The rows are grouped in 3 ways, from coarse to fine. Each group lies inside one group of the grouping before and may be the whole of it. The rows also spread widely along 9 directions, which tell nothing about the answers.
(in the rows, 128 means zero)
Known rows, each followed by its group in each grouping:
[137 155 107  99  95 128 137 117 150 119  97  64  80 148 124 141 132 113
 134 155 172 145 121 164 138 105 107 172 130 130 143 125 128 135 139  99
  98 165 130 110 119]	q_477 q_36 q_46
[145 143 148 101 142 153  91 165 143 148 117 174 142 145 133 168 124 113
  91 135 109 135 135 127 132 134 134 162 124 116 115 131 146 128 117 143
 131  87 141 125 141]	q_797 q_222 q_377
[ 93 128  96 148 155 137  97 150 103 130 102 147 120 125 118 136 116 106
 129 129 126 159 110  76 113 136 142 148 132 131 122 134 155 130 112 143
 129  91  98 125 152]	q_797 q_39 q_200
[153 158 137 184 137  74 144 140 171 114 153 157 143 112 102 159 132  78
 104 119  91 147 168 153 106 145  78 138 138 114 106 158 148 155 101 172
 116 119 132 151 142]	q_477 q_13 q_128
[115 134 120 168 112  73 157 101 135 131 116  57 122  95 123  81 102 144
 166 144 150 150 130 153  70 133 132 150  98 164 146 128 147 126 158 132
  78 179  96 104 105]	q_77 q_643 q_951
[118 130 140 197 168  91 130 107 101  94 169 168 156 116 129 133 133 142
 132 131 105 137 123 111 101 159 132  94 135 148  85 112 121 123 104 146
 162 120 102 164 139]	q_77 q_691 q_461
[139 156 103 157 149 124 105 157 126 104 145 180 138 144 108 166 164  82
 106 125 109 143 129  97 158 144 107 145 138  98  94 118 127 124  80 146
 157  81 132 159 149]	q_477 q_36 q_397
[150  85 136  93  73 166 147  72  95 133 136  88 139 125 160  58 163 201
 202 127 173  81 114 139 154 131 172  73 107 112 162  77  67 106 157  86
 138 186 145 121  61]	q_77 q_691 q_412
[ 92 145 165 129 165 137 127 104 130 126 126 120 128 144 159 179 123 153
 125 148 127 143 100 135 106 128 128 120 134 161 119 125 135 126 133 124
 142 125 105 129 144]	q_477 q_13 q_368
[118  89 130  80  84 189 137  94 123 152  75  93  72 144 133 142 124 130
 158 131 163 108 119 153 149  90 109  86 188  69 159 162  94 176 144  96
 104 158 151 103  93]	q_477 q_13 q_687
[151  99 135  53  79 179 148  95 128 143 116 101 113 141 152 101 145 164
 167 109 161  89 102 143 161 107 147 112 121 111 177  94  90 116 167  96
 127 169 143 108  91]	q_477 q_191 q_62
[141 143 155  77 128 149 101 127 139 136 117 139 119 165 152 168 122 150
 106 164 141 130 128 156 130 130 144 142 128 136 109 113 134 121 134 113
 140 126 134 130 137]	q_797 q_121 q_728
[154 148 105 166  98 124 107 133 148 130 119 118 141 114 107 115 175  98
 149 141 134 138 158 126 144 157 109 133 111  70 133 142 116 144 103 152
 110 122 153 136 100]	q_477 q_191 q_313
[125 137 147 122  93 170 136 122 125 140 116 106 142 132 109 183 174 118
 126 146 132 109 163 157 170 112 106  86 150  45 127 170  87 172  68 118
 125 127 159 118 100]	q_77 q_211 q_270
[ 95 101 129 102 169 156 125 115 103 125 113 167  94 150 141 148  90 132
 123 103 122 130  68  89 113 106 139 118 177 153 127 122 134 125 158 121
 156 116  92 128 152]	q_477 q_191 q_823
[119 137 131 100 146 152  98 141 120 139 113 149 128 144 145 145 119 138
 121 138 133 140 108 108 124 132 156 157 115 142 126 111 151 111 134 128
 139 106 113 122 145]	q_797 q_39 q_168
[122 142 186  53 105 173 147  90 132 146 122  77 122 167 161 182 146 185
 130 173 162 102 117 190 147 100 137 115 128 123 136 122  97 129 133  79
 129 166 140 105 106]	q_77 q_643 q_445
[102 124 121 189 146 121 129 159 110 142 133 133 179  81 121 107 135 114
 144 106  98 145 128  78  94 145 149 149  85 132 145 145 147 117 118 168
 112  93  98 110 113]	q_77 q_691 q_61
[113 115  97 172 145 126 105 139 101 123 110 163 119 122  98 133 126  96
 123 130 121 146 130  90 122 140 119 123 157  96 101 155 123 149 100 145
 131 105 117 137 134]	q_77 q_356 q_42
[115  95  70 202 133 116 105 125  94 119 112 134 130  92 119  47 139 119
 185 108 136 146 111  55 117 165 145 115 114 111 134 101 126 111 138 153
 127 113 110 140 107]	q_477 q_36 q_397
[ 83 134 126 155 155 130 145 133 128 141 117 105 148 100 132 132 120 124
 141 106 111 150 102  98  94 124 136 142 105 152 162 144 152 120 138 153
 113 116  93 104 128]	q_477 q_191 q_823
[117  89 105 152 130 126 129 105  88 123 120 135 127 110 128  74 122 150
 167 117 140 125 108  91 116 143 153 105 125 130 131 108 110 115 141 129
 134 143 107 131 112]	q_77 q_356 q_42
[125 106 111  69 116 195 110 139 100 139  99 167  96 159 118 166 130 109
 122 115 139 110 112 107 174 100 130 112 178  76 128 140 113 153 107 108
 146 107 139 121 138]	q_797 q_39 q_168
[115 129 147 113 121 156 129  94 125 125 121  94 117 146 152 150 148 162
 151 151 154 121 114 147 145 125 129  99 135 116 132 113 105 128 131 105
 139 149 135 133 112]	q_477 q_36 q_397
[ 80 133 157 129 151 148  78  94 119 147  70  77  98 144 169 139  97 186
 145 201 170 162 102 142  85 143 159 126 124 165 116 128 143 130 159 107
 116 139 110 115 123]	q_797 q_222 q_377
[113  98  74  93 134 174  71 165  91 153  62 154  83 146 122  99 101 100
 124 128 150 151  86  53 129 117 163 197 142 122 134 129 140 114 154 119
 113  92 103  93 129]	q_77 q_356 q_42
[165 142 113 203 109  86 137 132 135 113 162 147 189  86 103  97 174 112
 155 117 110 124 179 133 138 178 119  99  85  90 119 114 117 130  75 170
 127 124 154 161 109]	q_797 q_222 q_377
[100 138 102 143 108 112 199 122 138 124 119  70 122  97 100 138 125  96
 150  89 127 133 121 141 115  95  96 135 122 131 181 161 132 149 119 135
  88 161 105  98 125]	q_477 q_191 q_62
[116 123  69  44  93 155 206 128  92 114 114  94  93 146 110 131 124 107
 143  77 165 106  77 120 173  57 135 175 129 153 184 106 107 106 118  76
 118 170  99  88 140]	q_77 q_356 q_42
[180 138 113 150  98 112  87 122 153 117 124 150 116 139 111 110 161 107
 132 151 139 136 156 137 143 164 106 129 135  77 103 121 109 145 121 142
 128 130 160 155 109]	q_477 q_191 q_62
[ 94 108  92 114 151 152 132 127  76 112 121 159 117 136 126 133 120 125
 143  99 133 129  83  72 139 116 150 116 146 142 130 102 128 117 112 117
 157 112  92 136 157]	q_797 q_39 q_200
[143  87 119  89 136 156 108 139  92 134 125 181 115 138 146  89 103 137
 134 101 129 118  85  79 122 120 172 156 138 148 132  92 126  99 168 120
 145 113 105 116 124]	q_77 q_691 q_461

New rows, each followed by its group in each grouping:
[163 116 126 170 131 104 123 127 109 108 170 183 164 111 123  97 150 126
 140 112 107 117 140 107 125 161 139 112 120 118 105 101 112 116 114 150
 153 118 128 155 116]	q_77 q_691 q_461
[120 126  96 100 110 151 140 124  97 123 111 120 104 147 112 136 142 114
 139 127 155 119 104 114 156 103 129 140 146 107 133 123 107 130 110  99
 125 132 119 112 124]	q_77 q_643 q_445
[148 133 130 111 113 136 107  96 124 107 113 142  88 168 118 167 135 132
 123 168 158 124 140 168 155 131 106  88 184  96  85 125  98 162  99 101
 147 149 157 160 134]	q_797 q_222 q_377
[113 109 127  73 114 133 207 106 104 129 139  92 130 120 141 108 108 156
 160  84 143 101  79 132 122  84 154 143 105 175 180  92 121  94 158  98
 118 173  90  92 124]	q_77 q_643 q_445
[162 127 126 108 105 113 168 106 122 104 167 146 145 127 127 119 145 143
 149 101 132  99 134 150 153 130 130  99 119 127 133  85 112 117 112 123
 154 162 134 151 133]	q_797 q_39 q_168
[137 124 110 147  98 117 153 114 117 123 130 118 124 120 100 125 146 111
 147 123 137 116 144 140 142 123 109 107 146  84 126 139 104 151 100 126
 114 148 135 127 106]	q_77 q_643 q_951
[140 105 157 118 146 119 121 104 143 122 127 172  92 145 134 146  87 131
 112 120 113 127 112 142  96 126 111 103 185 132 106 135 130 152 166 136
 143 139 119 145 142]	q_477 q_191 q_62
[143 117 137  46 123 168  73 125 126 146  77 139  65 184 148 142  94 145
 102 173 166 138 101 136 128 111 150 179 161 136 109 120 128 123 173  91
 125 137 128 110 129]	q_77 q_356 q_42
[145 156  95 144 101 104 174 111 112  86 171 121 161 119 108 127 184 124
 160 111 140 114 144 137 171 139 120 103  96 116 133  86 102 116  63 122
 150 153 133 159 132]	q_797 q_39 q_200
[146 122 145  53  95 186 104 125 121 152 101 117 117 157 148 133 143 154
 129 149 159 110 118 136 159 111 159 147 125 104 140 110 103 118 139  95
 131 133 142 101 102]	q_77 q_211 q_270
[146  99 146 127 124 116 173 133 128 132 152 156 143 101 121 118  98 118
 128  78  94 109 131 134 101 111 126 127 139 133 148 141 134 137 145 147
 118 140 115 113 120]	q_77 q_691 q_461
[116 108  82  97 111 159 153 147 111 138 107 122 120 117 122 100 129 103
 154  72 132 121  84  77 142 100 144 164 110 132 185 114 128 108 148 127
 114 121 103  94 123]	q_477 q_191 q_62
[133 159 178 126 120 136  83 127 186 157  89  78 104 142 144 175 118 129
 105 198 140 161 160 189  94 137 101 157 131 106 116 171 151 161 154 134
  87 134 149 112 107]	q_477 q_36 q_46
[157 136 179 106  89 128 145  79 174 131 123  90 103 145 140 166 135 148
 136 164 149 115 162 219 128 125  88  90 160  96 123 148 103 171 135 112
 111 184 164 132 103]	q_477 q_13 q_368
[173 133 178 123 152  76 181 125 155 106 199 196 178 115 138 146 104 141
 104  82  76 106 136 166 102 138 126 117 111 176 117  87 145 106 129 157
 157 142 121 162 158]	q_797 q_222 q_377
[140 119 112 184 154  97 122 143 128 112 150 184 144 107 114 115 126  97
 127  96  92 138 130  92 114 154 115 122 135 115 108 118 141 126 123 170
 144 100 117 157 138]	q_477 q_36 q_397
[114 102 127 141 161 105  83 109 118 125  97 157  79 134 138 106  58 146
 132 150 139 160 106 112  66 145 145 129 164 164  96 122 166 138 178 136
 132 133  94 138 152]	q_797 q_39 q_168
[102 126 119  85 122 183  88 137 114 154  77 108 101 148 139 146 124 133
 134 154 157 143 112 111 134 118 150 150 132 114 141 137 140 135 132 110
 113 115 123 102 127]	q_797 q_39 q_200
[ 75 147 127 133 153 123 116 106 119 128  91  82  99 135 141 151  95 153
 139 167 156 166 102 133  88 126 142 142 126 173 126 134 159 131 140 116
 116 143  88 114 150]	q_797 q_39 q_168
[128 171 136 161 119 138  87 117 147 127 117 107 140 142 126 163 186 127
 130 183 142 147 152 143 146 159 110 119 114  84 108 141 110 144  90 134
 129 116 152 142 110]	q_477 q_191 q_62
[112 114 142 135 150 100 132 103 111 132 130 113 136 115 158  77  96 178
 157 135 138 138  89 112  72 142 172 149  91 194 133  84 147  85 182 125
 123 149  83 115 122]	q_77 q_643 q_445
[130 156 150 202 113  94 119 121 177 140 117  70 143  96 119 136 146 121
 142 170 125 157 185 176  96 160  92 118 107  90 125 169 141 162 118 162
  86 141 150 129  96]	q_477 q_36 q_397
[126 183 165 112 113 136 152 151 190 147 116  77 128 137 114 229 138  89
  85 150 113 143 168 200 131  99  69 163 133  95 141 192 148 170  96 135
  88 130 149 102 129]	q_477 q_36 q_397
[109 115 123 150 144 133 143 133  97 125 139 144 148 109 128 122 128 126
 139 103 113 127 110  94 114 126 145 129 122 139 136 125 127 120 121 138
 132 115 101 119 124]	q_77 q_691 q_461
[149 121 112 132 109 160  50 158 145 165  72 141 106 132 129 106 136  97
 133 155 140 154 141  98 124 151 132 173 132  76 129 149 139 143 148 149
  95  88 149 107 101]	q_477 q_13 q_368
[160 145 181  57 108 109 200 115 169 127 165 117 144 137 147 174 106 153
 107 109 115 100 143 214 118  99 121 135 110 168 150 113 137 120 139 117
 126 179 130 121 141]	q_797 q_121 q_728
[144 140 155  89 149 111 169 122 132 112 166 156 156 135 152 145 111 155
 118 101 113 113 103 150 121 120 148 143  99 192 135  75 140  89 135 124
 153 144 109 138 156]	q_797 q_222 q_377
[ 93 174 104  97 115 172 152 114 108 118 123  65 142 150 140 161 195 142
 156 140 167 127  89 116 182 111 142 146  84 136 165  99  99  96  87  92
 140 135 119 111 121]	q_477 q_191 q_823
[165 141 129 126  85 124 133 101 149 124 136  95 142 125 135 101 173 146
 167 142 153 116 142 157 150 150 126 120  94 103 146 102  99 119 130 125
 123 163 154 137  91]	q_477 q_191 q_313
[166  93  82 179 117  84 116 115 105 105 144 178 136  96 111  38 124 125
 173  99 129 127 137  89 116 173 145 102 121 117 116  84 130 117 137 157
 141 137 122 163 123]	q_797 q_39 q_168
[164 146 134 119 120 127  97 170 149 154 126 148 163 120 130 111 140 116
 110 137 115 142 149 118 121 150 148 203  70 124 134 120 147  98 134 154
 109 105 134 110 115]	q_77 q_356 q_42
[133 113 117 199 123 120 109 121 125 137 134 135 175  84 129  67 165 135
 176 117 115 131 143  89 116 178 141  99  88  95 141 117 118 118 129 171
 126 114 134 138  89]	q_477 q_191 q_823
[146 165 130 146 110 117 105 107 156 115 118 106 112 147 118 156 162 117
 130 175 150 143 150 163 140 146  98 124 138  93 108 140 113 153 107 127
 124 143 150 148 118]	q_477 q_191 q_313
[123 126 135 110 159 109 188 147 125 109 159 183 119 134 103 191  81  82
  80  68  79 122 108 130 106  80 100 143 183 155 122 156 145 148 117 133
 137 123  90 122 170]	q_77 q_691 q_412
[ 93 137 126 148 114 147 178 144 142 147 116  75 151  93 113 161 147  98
 144  99 111 129 141 135 133 103  99 124 113  93 178 173 133 150 102 146
  93 126 127  96 110]	q_477 q_36 q_397
[132  93 108 109 124 155  83 140 110 154  80 145 109 124 143  75  98 137
 150 126 147 137 106  89 111 140 168 155 121 132 142 109 142 116 170 132
 111 113 121 109 115]	q_797 q_222 q_377
[115 133 127 138 132 139 109 112 131 125 108 124 107 141 125 153 135 124
 130 146 136 140 119 125 125 131 114 116 151 109 118 143 120 149 125 128
 130 126 126 132 127]	q_477 q_191 q_62
[119 121 161  86 150 150 152 130 122 136 145 161 147 130 147 164 106 147
 118  97 104 111 107 128 122 110 145 118 128 148 140 117 145 119 134 132
 150 124 110 125 151]	q_797 q_39 q_168
[ 87 135 159 162 168 138 108 118 113 129 125 135 133 136 135 182 124 139
 113 158 113 146 122 122  97 133 129 105 156 131  95 161 130 149 111 130
 141 108 107 130 132]	q_77 q_691 q_412
[118 148 189  95 108 159 139 125 159 175 110  61 161 120 157 160 138 166
 127 163 134 126 152 185 112 120 139 149  78 123 164 158 130 128 137 126
  90 152 140  86  91]	q_77 q_356 q_42
[115 115 131 181 136 126 102 147 129 156 111 137 163  90 126 115 127 123
 140 130 104 143 160 108  92 162 140 111 104 100 130 156 149 141 122 175
 108  98 127 123 111]	q_797 q_121 q_728
[132 139 121 175 124 117 122 120 138 122 128 128 141 113 115 128 156 111
 145 131 121 136 144 124 127 152 110 109 127  92 126 143 119 145 110 152
 126 125 135 143 114]	q_477 q_191 q_313
[ 99 146 114 134 134 136 101 128 137 143  81  82 106 129 139 122 119 127
 144 156 151 164 103 112 100 130 140 174 108 145 147 137 150 123 155 131
  99 127 104 102 122]	q_477 q_191 q_313
[121 119 149 154 153 117 118 148 133 139 124 169 137 112 113 153  96 104
  97 114  88 141 139 115  90 126 121 132 153 115 108 164 149 152 122 161
 125  98 109 121 138]	q_77 q_211 q_270
[137 139 156 141 130 152  67 124 155 146 101 143 115 150 129 166 143 121
 112 176 127 146 151 140 124 151 108 113 160  73  97 164 123 164 123 144
 128 106 156 138 113]	q_477 q_191 q_823
[151 129 169 130 124 127 100  92 131 123 143 131 133 147 153 127 141 175
 135 174 142 123 137 160 117 153 143 102 132 128  94 108 105 128 140 114
 147 149 139 147 102]	q_77 q_691 q_412
[167 127 143  90  91 120 157 116 135 135 149 105 164 113 151  74 139 168
 155 112 141 106 125 145 128 128 169 158  64 155 163  71 118  82 157 121
 123 165 123 109  98]	q_77 q_211 q_270
[104 135 154 161 146 106 124 110 137 137 110  98 134 109 143 130 101 155
 139 154 131 151 132 150  77 146 136 122 111 159 125 136 153 135 139 142
 109 142 112 123 128]	q_797 q_222 q_377
[112  89 124 108 117 152 144  85  94 118 118 124 101 133 134 123 117 157
 165 119 152 110 112 132 135 118 135  61 167 114 133 116 104 147 130 104
 145 161 123 140 125]	q_797 q_39 q_200
[118 124 128  88 121 156 174 124 120 130 136 130 132 132 138 146 138 121
 139  84 123 108  98 121 150  97 128 129 126 134 164 115 117 117 126 119
 134 132 115 114 131]	q_477 q_13 q_128
[110 167 128 114 147 109 165 122 117 108 150 113 139 142 130 164 136 134
 120 134 134 133  98 134 126 112 133 164 105 173 125 101 131  99 108 109
 137 136  95 120 151]	q_77 q_643 q_445
[125  99  96 174  79 120 140  86 105 132 102  63 128  90 116  52 152 154
 201 144 170 124 148 133 124 151 136  89 105  93 153 129  92 138 128 123
  96 181 136 119  71]	q_77 q_356 q_42
[120 144 130 111 124 148 158 123 129 128 142 112 156 126 138 144 160 134
 142 108 127 119 108 122 147 119 134 134  97 134 160 110 117 108 117 126
 136 131 121 118 121]	q_477 q_191 q_823
[190 117 115  56 102 119 187 136 121 106 174 188 131 146 112 120 130 107
 117  67 118  81 111 134 164  96 126 153 137 130 137  78 105 103 128 111
 149 148 129 131 139]	q_77 q_643 q_445
[137 135 145  55  99 196  93 118 114 147 108 101 124 169 165 135 164 172
 141 170 171 114 105 134 164 119 172 152 108 120 137  97  96 102 141  80
 136 134 140 103  94]	q_77 q_691 q_412
[117 112 108 157 117 167  89 120 110 128  97 131 106 138 115 141 162 112
 148 147 142 130 134 107 160 140 110  83 170  47 110 148  98 162  99 127
 136 107 152 143 105]	q_477 q_36 q_397
[156 103 146 154 112 172  47 110 124 142 112 157 130 142 145 114 177 153
 153 174 142 119 153 119 157 179 133  66 148  39  92 118  88 144 125 136
 153 106 177 163  81]	q_477 q_36 q_397
[112 117 141 127 138 146 119 116 115 133 119 145 122 130 131 155 119 138
 133 131 126 127 127 127 125 130 131  93 151 110 118 139 131 148 117 133
 141 124 124 135 135]	q_797 q_39 q_168
[166 115 166 106 137 104 133 113 150 118 141 185 100 151 118 166  84 123
  86 132 107 120 145 174 105 121  98 116 188 123  86 145 127 157 141 131
 139 151 134 151 145]	q_77 q_356 q_42
[161 161 127 100 119 116 150 142 161 117 147 143 131 142 116 155 138  98
 104 109 116 127 129 147 140 117 105 170 121 133 136 119 135 120 121 136
 127 132 131 128 141]	q_477 q_191 q_823
[127  79  85 120 125 133 146 122  86 117 115 167  97 126 105  97 102 109
 143  85 133 117 100  88 133 109 132 117 170 119 132 124 110 133 135 121
 136 139 108 127 133]	q_77 q_356 q_42
[114 124 139 179 122 102 194  92 134 114 160 102 164  88 118 128 148 135
 163  93 108 114 140 147 115 132 103  66 120 117 155 140 111 144 109 151
 126 162 123 138 110]	q_477 q_191 q_823
[ 97 156  97 132 121 124 172 145 125 120 122  94 134 113  99 169 135  90
 129 107 126 142 134 131 134 102 107 145 119 123 156 154 144 147  79 132
 106 130 110 111 148]	q_797 q_39 q_200
[141  92 105  92 114 174  79 128 108 148  88 152  96 146 149  78 126 131
 156 124 154 126  96  79 141 135 161 148 136 112 141 100 120 111 171 118
 129 110 128 117 108]	q_477 q_13 q_128
[166  83 151 156 112  89 169 126 134 152 166 148 186  65 135  40 108 150
 167  68  90  99 142 125  80 148 155 118  79 134 165 103 138 104 176 173
 105 149 115 115  87]	q_77 q_643 q_951
[173 157  94 144  87 121 126 114 131  96 146 139 127 148 106 132 202  98
 144 140 151 120 155 139 193 148  98 114 131  71 107 105  84 135  70 120
 144 134 164 165 116]	q_477 q_13 q_128
